The groups are shells around one centre, one inside the other: the same stretched ball of 6 dimensions in 8 sizes.
Some rows, each with its group after it:
[ 18 -10  10   2  -5   1 -21   2  -3   7 -22  24   1  11  -4   8   0   3
 -11  -4]  j599
[ 21 -38  10   6   5  -2 -30  -6  16  24 -31  31  23   8   3  28 -10  16
 -28 -38]  j657
[-17  20 -13 -10  -5   3  19   5   2 -25  23 -27  -2 -15  11 -12  -2 -15
  31  24]  j273
[-10   0   9   1   4 -10  -1  24  -6 -11  23 -10 -25 -13   3   4 -14   2
 -11  19]  j223
[ 13 -11   6  -2  -6   2 -14   0   5   2 -12  12   5   1   4  12  -6  -4
  -3  -6]  j657
[  1 -21  15  -4   6  -3 -24  16   0 -10  -1  15   4  -2   2  19 -20  18
 -21  -3]  j12
[-21  25   3  -3   0  -6  18  24 -20 -26  37 -24 -38 -11  -2 -15  -3  -7
   7  42]  j223
[ -7 -13 -18   0   9   5   8 -18  25  11  -9  -4  38  -2   9   3   1   9
   9 -29]  j110
[ -5  15 -15  -3  -4   7  24 -15   6   1   5 -17   7  -3   4 -11  11 -16
  25   0]  j577
[-14  -2 -15  -8   4   5  13  -7  18  -9  10 -18  23 -13  14   2  -7  -2
  19  -7]  j110
[  7 -27   4  -2   9   6  -9 -16  12  14 -20  19  31   8  -1  21  -7  17
 -19 -39]  j110
[-14  -1   4  -6   4  -5  -7  23  -3 -25  19  -7  -7 -12   6   2 -16   9
   0  22]  j273
[-10  20 -10   2  -2  -2  26   0  -2   0  18 -23 -17  -7   2 -14  10 -15
  16  14]  j70
[-14  10  -1   1   2  -9   5  21  -5 -13  21 -15 -20 -11   4  -9  -4   1
   4  26]  j577
[ 14  -6  10   4  -4  -1 -20   7  -9   5 -18  23  -6  13  -7   3   2   7
 -12   3]  j577
[ 14 -14   3   6   3   3   4 -19   6  29 -17  12   9  10  -5  12   6   0
 -16 -33]  j110
[ 10   1   2   4  -1   5  19 -21  -4  23  -6   1  -6   9  -9   4  12 -11
 -10 -22]  j223
[ 14  13  17   2  -9   1  -3   5 -27   2  -6  15 -31  15 -17  -4  10  -9
 -13  16]  j223
[ -7  -3 -16   1   4   3  30 -21  22  16  10 -24  14 -13  11   4   2 -13
  11 -26]  j657
[  6   5   7   2  -4  -1 -20  14 -15  -7 -14  21  -8  14  -9  -9   6  10
  -4  20]  j273
[ -6  10  12  -3  -3  -6   7  20 -15 -14  25 -12 -35 -11  -1   1  -9 -10
  -6  26]  j273
[ -8 -20  -5   0  11  -3  -9   3  18   0  -2   2  23  -6  10  10 -12  18
  -5 -15]  j70
[ 27 -25  14   4   0   5 -24 -14   0  25 -38  39  15  22 -10  20   2  12
 -29 -34]  j273
[-14  19 -18   1  -3  -2   8   9   4 -13   7 -15   0  -4   6 -24  10  -2
  29  27]  j12
[  5  -7   5  -3   5  11   4 -19  -5   9 -16  16  16  17 -12   6   6   9
 -13 -25]  j657
[ 1  4  4 -7 -3  7  7 -6 -8 -6  0  2  0  5 -5  2  1 -5  1  0]  j70
[ -8 -20  -3  -5   7  -3 -28  17  17 -18  -5   9  28  -7  14   8 -18  24
   3   2]  j12
[  1  11 -21  -6  -7  14  31 -32  16   7  -3 -18  22  -3   8  -6  13 -25
  32 -18]  j12
[-28   8 -10  -7   8  -2  12  14   3 -26  27 -23   3 -15   9  -9  -9   8
  15  20]  j657
[  6   5  -3  -1   0  12  26 -30  -3  19  -8  -1   7  12 -11   1  15 -10
  -2 -27]  j12
[ 9 -5  8 -2 -3  2 -1 -2 -3  3 -2  6 -6  1 -1 10 -4 -6 -8 -5]  j70
[ -9 -28 -11  -1  14   0 -17  -1  27   0 -13   8  45  -4  13  11 -12  28
  -1 -24]  j273
[-15   6 -15   0   7   3  24 -12   9   5   8 -17  12  -3   2  -8   7   1
  11  -9]  j657
[ -6  -5  12  -2   6  -3  -4  13 -10  -9  11   2 -12  -2  -4   8 -11  10
 -18   6]  j599
[ -2 -13  -9  -2   9   9  15 -26  17  16  -7  -2  30   2   2  10   1   4
  -2 -38]  j223
[  8   7  19   4  -4  -5  -5  15 -23   0   4   9 -36   7 -12   1   1  -4
 -19  18]  j70
[  8  -3  11  -1   0   4   7  -9 -10  10  -2   7  -9   8 -10  10   1  -3
 -17 -13]  j70
[  2 -10 -10  -2   5  10  18 -29  16  18 -10  -2  29   3   2   8   5  -2
   3 -37]  j110
[ 17 -11   4   1  -2   8 -11 -16   0  16 -29  25  16  18  -8   7   8   5
 -10 -22]  j599
[  5  20   5  -1 -10   3   5   3 -19  -6   0   3 -22   9  -9 -12  11 -12
   7  22]  j599
[  8  13  18   8  -3  -6   8  10 -28  10   9   3 -47   8 -17  -3   7  -9
 -23  15]  j657
[-14   6 -11  -3  -1  -4   3  13  11 -17  16 -18   1 -16  15  -6  -7  -4
  21  20]  j110
[ 14   0   9   8  -2  -1  17 -13  -7  28  -2   1 -22   6 -10   8   9 -15
 -19 -18]  j12
[  7 -18 -10   2  -1  -1 -19  -1  24   7 -20  11  28  -2  14   7  -4   6
   9 -13]  j273
[ -5  18 -10   4  -4  -1  16   1  -3   2   7 -13 -13  -1   0 -16  13 -11
  15  15]  j599
[ -1  -3 -11  -4  -3   3 -12   3  14 -11  -9   3  22  -3  11  -3  -2   3
  20   6]  j223
[ -4  13   3   0  -3  -2  -4  14 -15 -12   3   4 -15   6  -7 -13   5   4
   3  26]  j70
[-11   9 -13  -4  -2   1  -1   7   5 -16   2  -6  10  -3   7 -14   3   3
  23  18]  j599
[ -3  12  -6  -2  -1   7  20 -13  -4   3   1  -7   1   5  -5  -7  11  -8
   9  -3]  j577
[ 10 -18   6   5   3  -4  -9  -2   8  17 -10  11   3   1   1  15  -5   4
 -17 -19]  j577
[ -6 -10  -3  -2   8   3  -1  -5   6   0  -5   4  19   4  -1   4  -2  15
  -5 -13]  j577
[  4  23   0  -1  -9   6  20  -9 -17   1   2  -5 -19   9 -11 -13  17 -18
   9  12]  j110
[-28  27 -13  -3   1  -5  39  11  -2 -18  46 -46 -26 -24   9 -17  -1 -19
  24  30]  j12
[ -3 -10  11   7   7 -13 -10  22  -5   2  10   2 -21  -5  -1   7 -11  12
 -23   8]  j223
[-3 -3 -7 -5  0  5  9 -8 12 -3  3 -8 15 -7  8  5 -4 -5 10 -9]  j577
[-13  29 -12  -6  -7   5  31  -3  -7 -15  22 -28 -14  -8   2 -18   9 -23
  29  23]  j599

New rows, each followed by its group:
[-21  26  -3   0  -2 -10  19  25 -12 -21  37 -30 -38 -17   4 -18  -1 -12
  14  43]  j223
[-11  -2   7   0   8  -5   8  11  -7  -5  19  -9 -15  -6  -2   5  -9   6
 -14   5]  j110
[-13  -8 -26  -5   6   8  13 -19  32   1  -4 -15  46  -9  17   0   0   3
  27 -23]  j273
[  3   4   7   1   0   3  -4   1 -14   0  -8  13  -6  13 -11  -4   7   7
  -8   5]  j70
[ -2  22   2   0  -5   1  14   4 -19  -5   9  -6 -25   6 -10 -15  12 -10
   5  22]  j70
[ 14 -19  14   2   1  -1 -19   1  -2  10 -16  23   2   9  -5  17  -6  10
 -23 -14]  j577
[ 10 -17  23   0   1  -5 -29  20 -12  -5  -7  25 -12   5  -6  17 -15  15
 -29   5]  j657
[ -7  18  -5   0  -8  -8  -6  26  -6 -21  12  -9 -21  -8   6 -18   1  -6
  21  44]  j657
[  9 -39  -3   3  12   4 -28 -14  25  19 -38  32  52  13   3  20  -6  32
 -18 -46]  j657
[  0  18  12   3  -7  -9  -1  25 -23 -11  16  -3 -44  -1  -7 -10   1  -9
  -5  38]  j599
[ 1 -1  6 -5 -2  2  2  2 -5 -7  6 -1 -6 -2  0  6 -6 -4 -3  2]  j70
[ 13  -7   5  -1  -1   8   0 -16  -2  12 -17  15  10  12  -7   9   5  -1
  -9 -21]  j577
[  6   6 -10  -3  -4  12  12 -23   3   8 -17   4  18  12  -4  -6  16  -7
  15 -14]  j223
[ 13 -24   8   0   4   5 -13 -12   7  14 -21  22  21  10  -3  20  -5  11
 -19 -31]  j70
[-14  10 -12   3   2  -7   8  13   5  -7  15 -17  -7 -10   8 -13   2  -1
  15  20]  j599
[ -1  -6 -19   1   1   3   8 -15  25  11  -9  -8  27  -5  13   0   5  -5
  19 -18]  j599
[  7  11  15   0  -6  -1  -7  14 -26  -8  -1  13 -28  11 -14  -5   4  -2
 -10  24]  j599
[  0 -25   7   1   7  -7 -19  13  13   1   0   7   7  -9  10  19 -19  14
 -17 -10]  j657
[-10 -15   1  -1  12  -1  -3   2   5  -1   2   3  14   0   0   8  -9  20
 -13 -13]  j110
[  8 -30   3   1   6  -1 -19  -3  20  12 -15  15  25  -2   9  22 -14  13
 -15 -29]  j223
[-10   8  -1  -4   2   1  26  -5  -2  -2  23 -22 -12 -10   2   2  -3 -12
   2  -1]  j110
[  8  -4  -3  -4  -6   6  -3  -8   8   0 -10   5  13   1   5   5   0  -7
   9  -7]  j110
[ -3  16   5  -6  -4   7  23  -7 -16  -6  14 -11 -17   1  -8  -2   4 -15
   2   6]  j110
[ -5  15  -1  -3  -9  -5  -2  22  -6 -22  16 -11 -21 -11   7 -10  -4 -11
  18  37]  j657
[ -8  20   2   4  -4 -10  14  20 -13  -7  25 -20 -40 -10   0 -12   2 -14
   4  33]  j599
[  9  -6  -4   3  -4   0 -15   1   7   6 -19  14  11   7   2  -1   5   4
   5  -1]  j70
[  9  10  -7   1  -5  10  22 -26  -1  19 -11  -1   4  11  -7  -5  19 -17
   9 -17]  j273
[-11  11  -8  -4  -1   2  -1   8  -2 -17   2  -3   5   1   2 -14   4   6
  17  20]  j599
[  4  11  -7  -2  -6   7  27 -19   3  10   4 -15  -3  -2   1  -2  10 -23
  13  -9]  j599
[ -6 -10   2  -2   9   2  -7   1  -1  -3  -6  11  15   7  -5   4  -3  21
 -11  -9]  j110
[  6  13  -1   3  -7   1   1   1  -9   3  -8   5 -11   9  -6 -12  13  -7
   7  14]  j599
[  3 -13   6  -4   4   6  -9  -5   0  -1 -12  15  17   8  -4  10  -4  13
 -11 -14]  j577
[  0   8   4  -1  -2   0  19  -3  -7   4  15 -13 -20  -5  -2   3   0 -16
  -4   1]  j70
[  1 -13 -19   2   2   2  -7 -10  28   8 -18   2  36  -3  15   0   2   5
  18 -17]  j223
[  7  16  -9   1  -9   6  19 -15   0   9  -5  -7  -4   4  -1 -10  17 -21
  18   1]  j110
[ -4  16   6  -4  -4   0  21   3 -14  -7  22 -16 -28  -6  -4  -2   0 -17
   0  15]  j599
[ -7  -8  -9 -10   5  12  -2 -13  10 -10 -11   6  38   5   3   2  -2  14
  10 -15]  j657
[  7  -1   0  -2  -3   5 -11  -2  -3  -2 -18  17  11  13  -5  -3   6   6
   3   1]  j70
[-13  -8   2  -2   9  -4 -15  19   0 -16   4   6   7  -1   2   0 -10  23
  -6  11]  j110
[ -4  21  -5  -1  -5   4  13  -1 -13  -6   3  -5 -11   7  -7 -18  14  -7
  14  18]  j110
[ -3  -3  13  -3   3  -2   1  10 -11  -8  13  -1 -17  -3  -4   9 -11   2
 -16   5]  j110
[ -7  -6 -18  -5   6  11   4 -19  17   1 -15   3  42   6   4  -4   7  12
  17 -20]  j657
[ -8  -5   2  -1   9   2  12  -6  -2   3   7  -4   2   1  -4   6  -2   7
 -12 -13]  j110
[ 12 -20   2   5   1  -2 -32   5   9   7 -29  28  20  11   1   7  -2  19
  -9  -9]  j110
[ 11 -22   8  -1   1   0 -18   0   9   5 -12  15  11   0   5  20 -12   6
 -14 -17]  j273
[-12  17  -6  -5  -2   3  39  -8  -1  -4  30 -34 -17 -15   5  -3   1 -25
  14   4]  j657
[  8 -19 -11  -3   3  12   1 -29  22  16 -25  10  44   7   5  12   3   5
   5 -41]  j110
[  6  -2 -12  -6  -2  16  23 -37  14  15 -13  -3  30   6   2   5  11 -13
  14 -35]  j657
[ 14 -19  25   0   1  -3 -39  19 -15  -6 -18  36  -6  14 -10  15 -12  22
 -32   4]  j12
[ 17  12  17   9 -10  -6  -9  15 -27   8  -6  15 -43  13 -15  -6  10  -9
 -16  23]  j12
[  2   9  24   0   0  -2   1  14 -33  -6  10  10 -38  11 -20   1   0   3
 -28  18]  j12
[-11 -15  -8   1  10  -3  -2   3  18   0   4  -5  19  -9  11   7 -10  13
  -1 -12]  j70
[-10  -7 -14 -11   5  13   1 -15  15 -12 -10   2  44   3   6   0  -1  12
  18 -15]  j12
[ 20   5   8  -2 -10  10   7 -19 -12  13 -17  14  -6  16 -12   4  12 -15
  -5 -12]  j657
[-16   1 -18  -5   8   7  32 -21  18   4  13 -25  22 -10   8   0   1  -5
  15 -22]  j657
